The same things were measured in two ways. Each way mixes the same 8 hidden numbers, adds some noise and spreads widely along 5 directions of its own, which tell nothing about the thing.
Some things both ways: the first way, then the second way.
[-31   4  14   6 -11   4  -7 -28  -6 -11   3  12 -12   4 -11   4   2  10
  -1   2 -17  -9  -8   8   1]
[ 46  -3  11  21  30   4  31 -12   3  -8  16 -13  19  24  17 -32]

[  3  -1  13   1   0  10  -8 -13  -4  15  12  18 -11  16  -5 -13  -2  10
 -29 -31  15  17  13  -1   1]
[ 35   7 -28   2  44  27   2   9  -6 -38  20   7  55   3 -20 -19]

[-23 -25  -9  -5   4   2   3  -3 -18  12   4   8 -17  12   5  -3   9  22
 -18   7  17   9  -2 -10   7]
[ -6  -6   5  -7 -11   9  -8   5  -1 -12 -13 -20  43  25  11  -7]

[ 12  10  -7  15  -9 -18   7  -4 -24 -39  17 -10 -25  -2 -21   2  28 -32
  -8 -21 -20  10   2  36  -9]
[-54  14  28  17 -16 -18 -31 -21  -3   5 -52 -17  23  -2 -24  35]

[-19  -2  15   7   0  11  -8 -14 -22  -8  -8  19 -11  18 -12   7  -9  -2
   5   3  -7  12 -15  -3  -5]
[ 21  -8  21 -16  -7   9 -10  -5 -45 -54   2 -24   1 -45   6 -40]

[ -9 -12  29   7   6   5   3 -21  -8  12  -6  29  -1  28  -9 -15   9  19
 -37   2  16  16   2  -4  15]
[ 10   5   4  30   7 -13   3 -12 -37 -44   8  25  -3 -40  -1 -12]

[ -8 -27  38  24  22  18  -1 -19 -12  14  -5  -3  -5   1 -15  -1 -25   0
 -12  10   5   6  10 -30 -25]
[ 22  34   7   9 -19  -4  10  -9 -11 -14  27  -2  18 -23 -22  -7]

[  2   3  -4 -10   1  -9   5  13 -10  -3   2 -15 -13  11 -11  13  25   5
   2  -7   1   4 -12   1  -5]
[ -2 -11   0 -25 -12  32 -15  13 -19 -36  -7 -38  50  41   1 -19]

[-14  13  13   0  -9 -29 -11 -21  -4  -9  -3  -4 -28  -6 -18  19  27 -18
 -13   0  -3 -10   1 -13   1]
[ 35  -2   9  -2 -23   0 -12   8  10  -5  15  13  21 -10 -21 -11]

[ -7   1   7  -9  12 -15   7   1 -22 -11  -9  18 -15  21 -17   4  18 -10
  -2 -12  -7  10 -17   6 -15]
[ 18   1   7   2  -2 -12 -24   2   2 -10   6  44  23 -41 -24   6]

[  9  21 -20 -15 -13 -38 -16  -3   6  -1   5  -7 -42 -16 -25   9  33 -21
 -31 -10   0   4  -2   9  13]
[ 37 -16 -38  -4  -6  15 -14  21  15 -46   2  31   7 -29 -29 -15]

[ -2  -9  -9   0   4  -9   3  -2 -15   4 -15  -7 -32   4 -14   4  10  -5
 -19  13   4   8 -14  -5  -7]
[ 14  -6  -9   5 -32  -9 -17   2  21 -18  -3  36  19 -25 -26   0]

[  1   8  -3  -7 -10   4  13  -7  -3   7  14   2 -28  -8 -19   5  22   6
   4  13  -5  -2 -14  14  -4]
[ 15 -12   7 -15   3   1   7 -23  -4 -40 -10 -12   3 -10  -4 -25]

[  2  31  -2  -2 -23  27 -19 -10   2   1   8  -9 -31 -13 -23  15 -15   0
  11 -10 -20  13 -15   9   0]
[ 40 -22  -8   5  15 -37  36  -5  29  13 -27  21  42  17  -8  -6]

[ -2  17  43  16   2  15  -8 -18 -11  -6 -26  -5  -8  26 -17  13  -2  -8
   2 -10  -7   9 -12 -17 -18]
[ 14  -3  12  16   6   6   8  -9 -11 -19   9  -3  49  28  14 -22]

[  2  12   6  14  -4  -4   2  15 -32 -46   6 -30  -1  20  -9  14  25 -15
  13 -40 -22  19  -3  20  -8]
[ 16 -20 -27  -9   3  26 -15  21 -15 -58  -9   0  23   2 -15 -18]

[ 16  17 -42 -27 -11 -30  -5  15  -4   0  12   0 -51 -20 -31  10  28 -21
 -17  -1   0  16 -15  19  10]
[-29   0 -10 -12  -3   8 -11   1  -2 -24 -23 -10  38  13   0  11]

[  6  18  28 -27   8 -31 -10 -15   4  24   5  46 -31 -23 -49  14  15 -39
  -8   2   6   9  -5 -23 -12]
[ -2   3  29  -4 -21 -22 -21  -3  -5   0 -20  11  25 -49  -6   6]

[ 18  -3 -17  14  -3  -9 -24  10 -20 -29  17 -23  14  24  -4  37 -28 -10
  24  25  21   2 -18  20  -1]
[ 21  -1  19   7 -12  -1 -12  16 -56 -42 -19 -28  23 -37 -10 -27]

[ 16 -14 -16  -4  17 -26   1  18  -7  -3  10 -32 -12  -9 -24  16   2 -12
  -4   5   5  -4  -5   2 -17]
[ 26  39 -24  -3  -2  26   6  13 -23 -43  46   2   6 -22 -25  -4]

[ -9 -14 -22   3  13   7   5  27 -38 -28   3 -29  -4  20  -2  16  -9   2
  31 -18 -17   8 -21  16 -31]
[  0  19  -2 -19  20  26   6   4 -21 -24  17 -31  33  18  12  -5]

[-10 -11 -39   5  -3   2   3  22 -36 -37   5 -26 -16   7  -8  18  -1   2
  23  14 -20  11 -30  30  -7]
[  3   4 -12  18  21   1  30  -7  -3 -23   0  -1  16  21  25  -4]

[ -6  33 -44 -10 -34 -24 -40  -4  -4 -22  -2 -26 -59 -29 -22  31   7 -30
  -7  -3 -19   9 -17  13  17]
[ -3   3  -2  -6   7   8  23   5  -2  -1  -7 -30  33  43  30   0]

[-20  -4 -28   4  -5  -8 -19  -6 -10 -14 -13 -27 -15  16   0  25 -16  11
   4  19  -6 -19 -26  11  -5]
[ 30  13  18   0   6   8  17  -5 -35 -27  28 -24 -19 -20  18 -28]

Other things, the second way, with their names:
(365): [  7  21  -1  32   9  17   4  -5  -4 -20  19  -1  12  12  -1  -3]
(93): [ 31 -10   1  21  15  -8  26  10  -9  -2 -21 -20  59  49  -2 -17]
(699): [ 35   1 -16  47  36   0  23   3 -13 -33   3  11  27  -3   5 -21]
(321): [ -5  -5  11  15  12   3  -8  -1 -38 -39 -24 -23  24 -12  10 -18]
(165): [ 11  16   3   6 -27  -1 -20   2   6  -3   0   3  30 -14 -41   2]
(307): [ 24 -18 -20  47 -13 -19 -15  14  27 -11 -27  44   3 -31 -24   1]
(392): [  4  -9  -9  36 -10  23 -26  23  -3 -20 -13  -6  40  27  -7  -8]
(116): [-15  -1  16  40  -3  12 -20 -22  28 -12 -27 -25   2   3   9  -9]
(657): [-19   6  15  -1 -26 -21  -1  -5 -12  -4 -25  -3  15  -2  -9  19]
(191): [ 24  13  16   0   3   6  -6  -8  10   1   8 -17  26  -6 -15 -12]
(55): [ -2  59  30  29  43  17  13 -37 -52 -19  65  -6  51  26 -13  -6]
(402): [ 67 -12 -11  11 -20 -14  -4  15  23  -2  11  42  13 -21 -53 -14]
(226): [ -5 -21 -15  25 -40  -8 -22  -3  22 -35 -31  24  -5 -28 -15  -6]
(140): [  7  -1   6  23 -14  10 -37  21  -8  -8 -21 -12  42  -8 -25  -6]
(364): [-13   2  14 -15 -13   8  -9 -11 -29 -36  -4 -22  26   2   0 -12]
(654): [ -1  30  14  -8  -6   0   4  -1 -38 -22   1 -33  -1 -29 -10   1]
(385): [ -9 -30  12 -35 -38 -23 -16  -7 -27 -50 -59 -20  -6 -50 -16 -15]
(111): [  5  -2  -1  14  21  12  10  13 -31 -25  -4 -20  36  21  28 -13]
(39): [ 23 -16 -18  65   2  -6  31   1  30  -3 -20   1   2  37  25 -15]
(556): [ 22 -14   8 -38 -60 -12 -19   9  -5 -12 -28 -21  43  -2 -62 -12]
(224): [ -6  15 -19  49  60  16  37 -11  -9 -32  -2 -16  39  43  41  -7]
(579): [-31  -7  17  27  32 -15   3 -13 -14  -4 -58 -28  43  28  12   9]
(753): [  2  11  -7  43  46   4  10 -25  -7 -44  -1  14  42  -4   0 -13]
(621): [  7  17 -14   0  27  36   6  -3 -18 -50  25 -18  14   5  12 -19]
(252): [ 13 -12  -4 -11  -8  25  -7  -6 -12 -50  -9 -38  34  11  -6 -39]
(510): [  6   0  -4   1 -13  12  -9  -3  -8 -38  -8 -13  36   4 -18 -18]
(374): [ 30  -2   6   0 -24  22 -44  33 -10 -14 -13 -23  21 -11 -57 -11]
(64): [  3  18  28   1  20  -8  25 -39 -26 -23  43  17   7  -2  22 -10]
(720): [-17  -3  -3 -11 -10  19 -16 -24  -9 -56  -8 -20  24  -3  -7 -22]
(425): [ 16  17  -7   4  13  23 -15 -12 -19 -49  45  32  33 -11 -32 -14]
(577): [ 23   0   2  30  12  -2  27  -4 -19 -28  -3 -19  -8  -1  22 -23]
(658): [-10  -1  12  16  -2 -27   0  -8   4  14 -30  12  55  25 -18  19]
(527): [ -8  57  34  18  13   0  21 -26 -11  21  43 -10  22  14  11  16]
(279): [ -6  19   5   7  12  19  -9 -20 -22 -45  13 -20  10 -18  -3 -18]
(571): [  8   8  24  41  35 -20  21 -16 -14   9  -3  14  57  29   8   3]
(691): [ 10 -46 -19   8 -15  -2  -2   3  39 -20 -43   7  19  33   2 -11]
(642): [ 17 -14  21  16 -23 -16  -6 -10 -23 -36 -26  -8  14 -31 -12 -29]
(127): [ 26 -16 -21 -30 -24  10 -28   7 -22 -77  13  35  -8 -70 -37 -24]
(434): [ 16  13  30   3   0  -3 -10  -7 -27   0 -10 -35  55   7 -38 -14]
(57): [  9  28  12 -24  -2  16 -17   5 -44 -36  24 -11  18 -30 -32  -3]
(142): [ 28  12  18   0   1  -3  -8  -8   8   4   7  -1  41 -12 -25 -11]
(563): [-10  36  14   9  -2  36  -8 -12 -29 -37  21 -52  31  13  -4 -19]
(194): [ -6 -20   1 -33 -28  -1 -43  14  -5 -28 -44  -5  33 -36 -34  -1]
(121): [ 24 -19  19  38  26 -17   8 -10 -16 -26 -33   0  22  -9   2 -22]
(500): [  1  19  28   6  21  14  -4 -26 -23 -29  23  -5  11  -7   0 -11]
(449): [ 27   2 -21  -4   5  39 -14  14  19 -27   5 -20  33  13 -17 -20]
(739): [ 37  25  -3  16   6  12  -2   7 -21 -31  22 -10   1 -43 -19 -21]
(71): [  7  18  -4   8  -1  -3  22  -3 -47 -38  18  -3  14   8 -11  -5]
(460): [ 30 -40 -21   1 -24 -14  -6  14  30 -29 -52   7  -2 -40  -1 -21]
(350): [-16  40   8  -3  35  30  39  -8 -48 -22  39 -47  38  67  40  -1]
(90): [  2 -22  -4  18 -41  -6 -44  12  36  -3 -46  12  43 -12 -35  -1]
(78): [ 34  31   9  30  17  -3  16   2 -32 -13  43  19  38  -6 -10  -7]
(117): [-11  -8  21   9 -18  -2 -20  -9 -26 -31 -25 -18  21 -15   1 -16]
(36): [-21  17   2  43 -17 -14  20  -7 -15 -11  -7   2   5  19  16  14]
(690): [ -6  -3   3  14   2   8 -16  -8 -26 -50 -21 -16  18 -17  -9 -17]
(484): [ -9  20  15  26   6   2  12  -7 -24 -15   9 -13   6   0  31  -1]
(618): [ 55  18 -27   9  45  24  28  17  -8 -16  60  23  47  30  -7 -13]
(595): [ 16   9 -33   2  33  15  25  -2 -19 -68  25  19 -25 -43  28 -14]
(611): [ 36 -30  -3   2  17  -8  21  -9  -7 -44  -2  14 -18 -21  24 -34]
(102): [-11 -17  16   6 -11  16   9   0 -29 -35 -27 -62  14  41  43 -31]
(487): [ 15  20  31  25 -13 -42  33  -9 -16  24   3  10   5 -10  11  11]
(92): [ -1 -12  -9  -8 -22   0  -1 -24  20 -33 -23 -13  -8   4 -25 -12]
(467): [ 18 -10  -4   0 -14  -4 -12  16  10  -2 -31 -14  48   6 -22  -7]
(530): [-32  29  14  38   5  -8 -17 -11  -3   9 -22  -8  35  11 -30  29]
(740): [  4   7  -6  16   3   5  17   0  -3 -18 -13 -26   0  10  13  -5]
(644): [ 26  -8 -33  25  17  16  18  23  18  -5  -6  -4  66  66  -3  -9]

Some of these things the first way, each followed by its name:
[  4   6 -21   7  -1   3 -15  16 -14 -27  -4 -40 -11  13 -11  16 -15   1
   5 -19 -19   9 -17  21  -7]
(644)
[  9  31   0  11 -23 -22  -5 -21  -9 -24 -25  -3 -46  14 -20   1  40 -31
 -37  -6  -9  16 -13  20  13]
(425)
[  1  -2 -11 -24  19 -14  11  14  -7   3  -3   8 -24  -2 -32  -2   9  -2
  -7  -8 -15   5 -22  13 -17]
(621)
[ 17  28 -12  12 -19   5 -26 -20   6 -12  -4 -14 -22   8 -17  15 -24  -8
  -8   2  -7  -2 -17  29  -1]
(434)
[ 20   9  41  15  -3  -7  -5 -26   7  15  19   8  -5  10 -13  -1  16  -8
 -28 -16  26   3  26 -13  -2]
(690)
[-28  -9  36  21  23  -4  18 -21 -31 -32 -14  12 -10   9 -26  -9   5 -24
   2 -27 -45  -4   1   6 -42]
(116)
[-12  -1  23   7   7 -21 -11 -14 -11  -9  -3   2  -9   5 -17  15   7 -15
  -9  -6   2  -2   3 -15  -8]
(484)
[ -1 -14   9   3  17  -2  10  -6  -5  13 -25  -8 -25  12 -17  -8   5   6
 -32   5   0   6 -11 -12 -15]
(226)
[ 40  20  37   8  -8  -9  -3 -27   9  18  22  21 -11   6 -23   4  15 -21
 -21  -2  31   5  15  -2  -5]
(753)
[ -3 -13   6  15  -2 -24  -4  -8  -9 -12   7 -18 -11  -4 -14   7  20  -7
 -26  14   7   5   8  -6  13]
(36)
[ -1  25 -25  13 -24 -14 -36 -26  -3 -16 -12 -29 -45  -3  -8  28 -15 -26
  -9   4  -7 -16 -13  12 -12]
(191)
[-17 -11  -4   1   7  -9  -7 -11   7   1  -7 -15  -8   1 -17   2  -9  21
 -21  12  -9 -15  -8   3   4]
(39)
[-10 -18  -4   5  12 -34   8   4 -14 -30  29 -18  19  17  -2   4  22   9
  -4 -20   0 -22  13  26  -5]
(374)
[ 11  16   4  23 -19  -1 -11  -8 -21 -38   9 -15   6  34   1  29   3  -8
  21   7   6   2 -15  26  -1]
(571)
[ 10  -7 -28 -14   6   9  15   3  -6  25 -19   8 -46   6 -20 -11   3  12
 -28  26   5  15 -31  13  -5]
(720)
[ 10   4   7   3  -2   5   8   3 -11  -5  11  -6  -5  17 -12   4  12   7
  -1  -8   1  10  -7  13  -5]
(658)
[  8   0  -5  -9  -1 -23 -13  -9  23  26  24 -19 -17 -15 -13  11   6  10
 -24   2  24 -22  14 -10   0]
(740)
[-11  21   8   5 -11   1   6   3 -18 -30  -5 -26 -24   2 -17  10  32  -9
   9 -28 -35   7 -11  13 -10]
(691)
[  4   4  -5   6   1 -12 -13 -16  -1  -2 -13  -8 -35  -6 -24   2  -4 -15
 -30   1  -4   4  -5   2  -4]
(165)
[  9  -4 -20   7 -29 -14 -20 -27   5  12  20   9 -26  -3  -5  16   4   3
 -29  57  40  -1  -6   8  34]
(642)
[ 24  23  -7   5 -20  12  -9   5 -11 -10  17 -23 -28 -12 -20  25   2 -21
  19   2  -5  17 -13  11  -9]
(385)
[ 15 -26  31 -16  46 -15  42   9   8  27  22  27  21  16 -30 -33  20  29
 -26 -23   9  -8  10  10 -25]
(530)
[ 10 -13 -31  14   3 -13 -24  -7  -3  -3   2 -36  -8  16   2  23 -37   3
  -8  21  25 -20  -8   8 -14]
(739)
[-21   5   9  -2   4  19  19  -4 -24 -15 -36  11 -26  27 -19   1  15   7
   7   9 -29  12 -41  10 -15]
(64)
[ 11  28 -43  -8 -13 -27 -11  28 -18 -48  -2 -46 -29  -8 -29  38  16 -30
  30   4 -34   3 -39  39  -6]
(350)
[ -5  -8   6   8   9 -14 -10 -15  -2  -2  -9  -4  -7  21  -7  -5   0   8
 -35 -13   7  -4   5   0   1]
(307)
[ 11   7   3 -18  11 -30  11  13  -8 -11  16   8 -12  -7 -37   8  28 -17
   5 -11 -10   6 -10  15 -13]
(57)
[-13  -6  11  15  -8   7 -15 -32  -8  10   1   6 -22  10   1   3 -12   3
 -19   0  12  -5   8 -10  -8]
(142)
[-35 -22   3  20   3  13  -6  -4 -37 -36  -3  -9   0   8  -8  16 -20   2
  22  18 -27  10 -20   9  -4]
(487)
[-19 -20 -15   4 -12   4 -20 -12 -14  12  24   1 -23 -10   5  10 -12   9
 -13   9  21   5  11 -13   8]
(460)
[  3   6  -9  -3  -5   5  19  -7   9  13   5 -16 -42 -21 -27  -9  23  10
 -22   3 -19  -4  -8  14  -9]
(92)
[ -6   0   7 -16  16  -8   9  -3  16  15  -9  -1  -8   7 -27  -4   7  27
 -17   1  -9 -15 -17   4  -8]
(402)
[ -6  12  -1  21 -26  16 -25 -29 -11  -5  -7 -11 -41  -3  -6   8  -8 -12
 -24   3  -3  16  -1  -2  11]
(252)
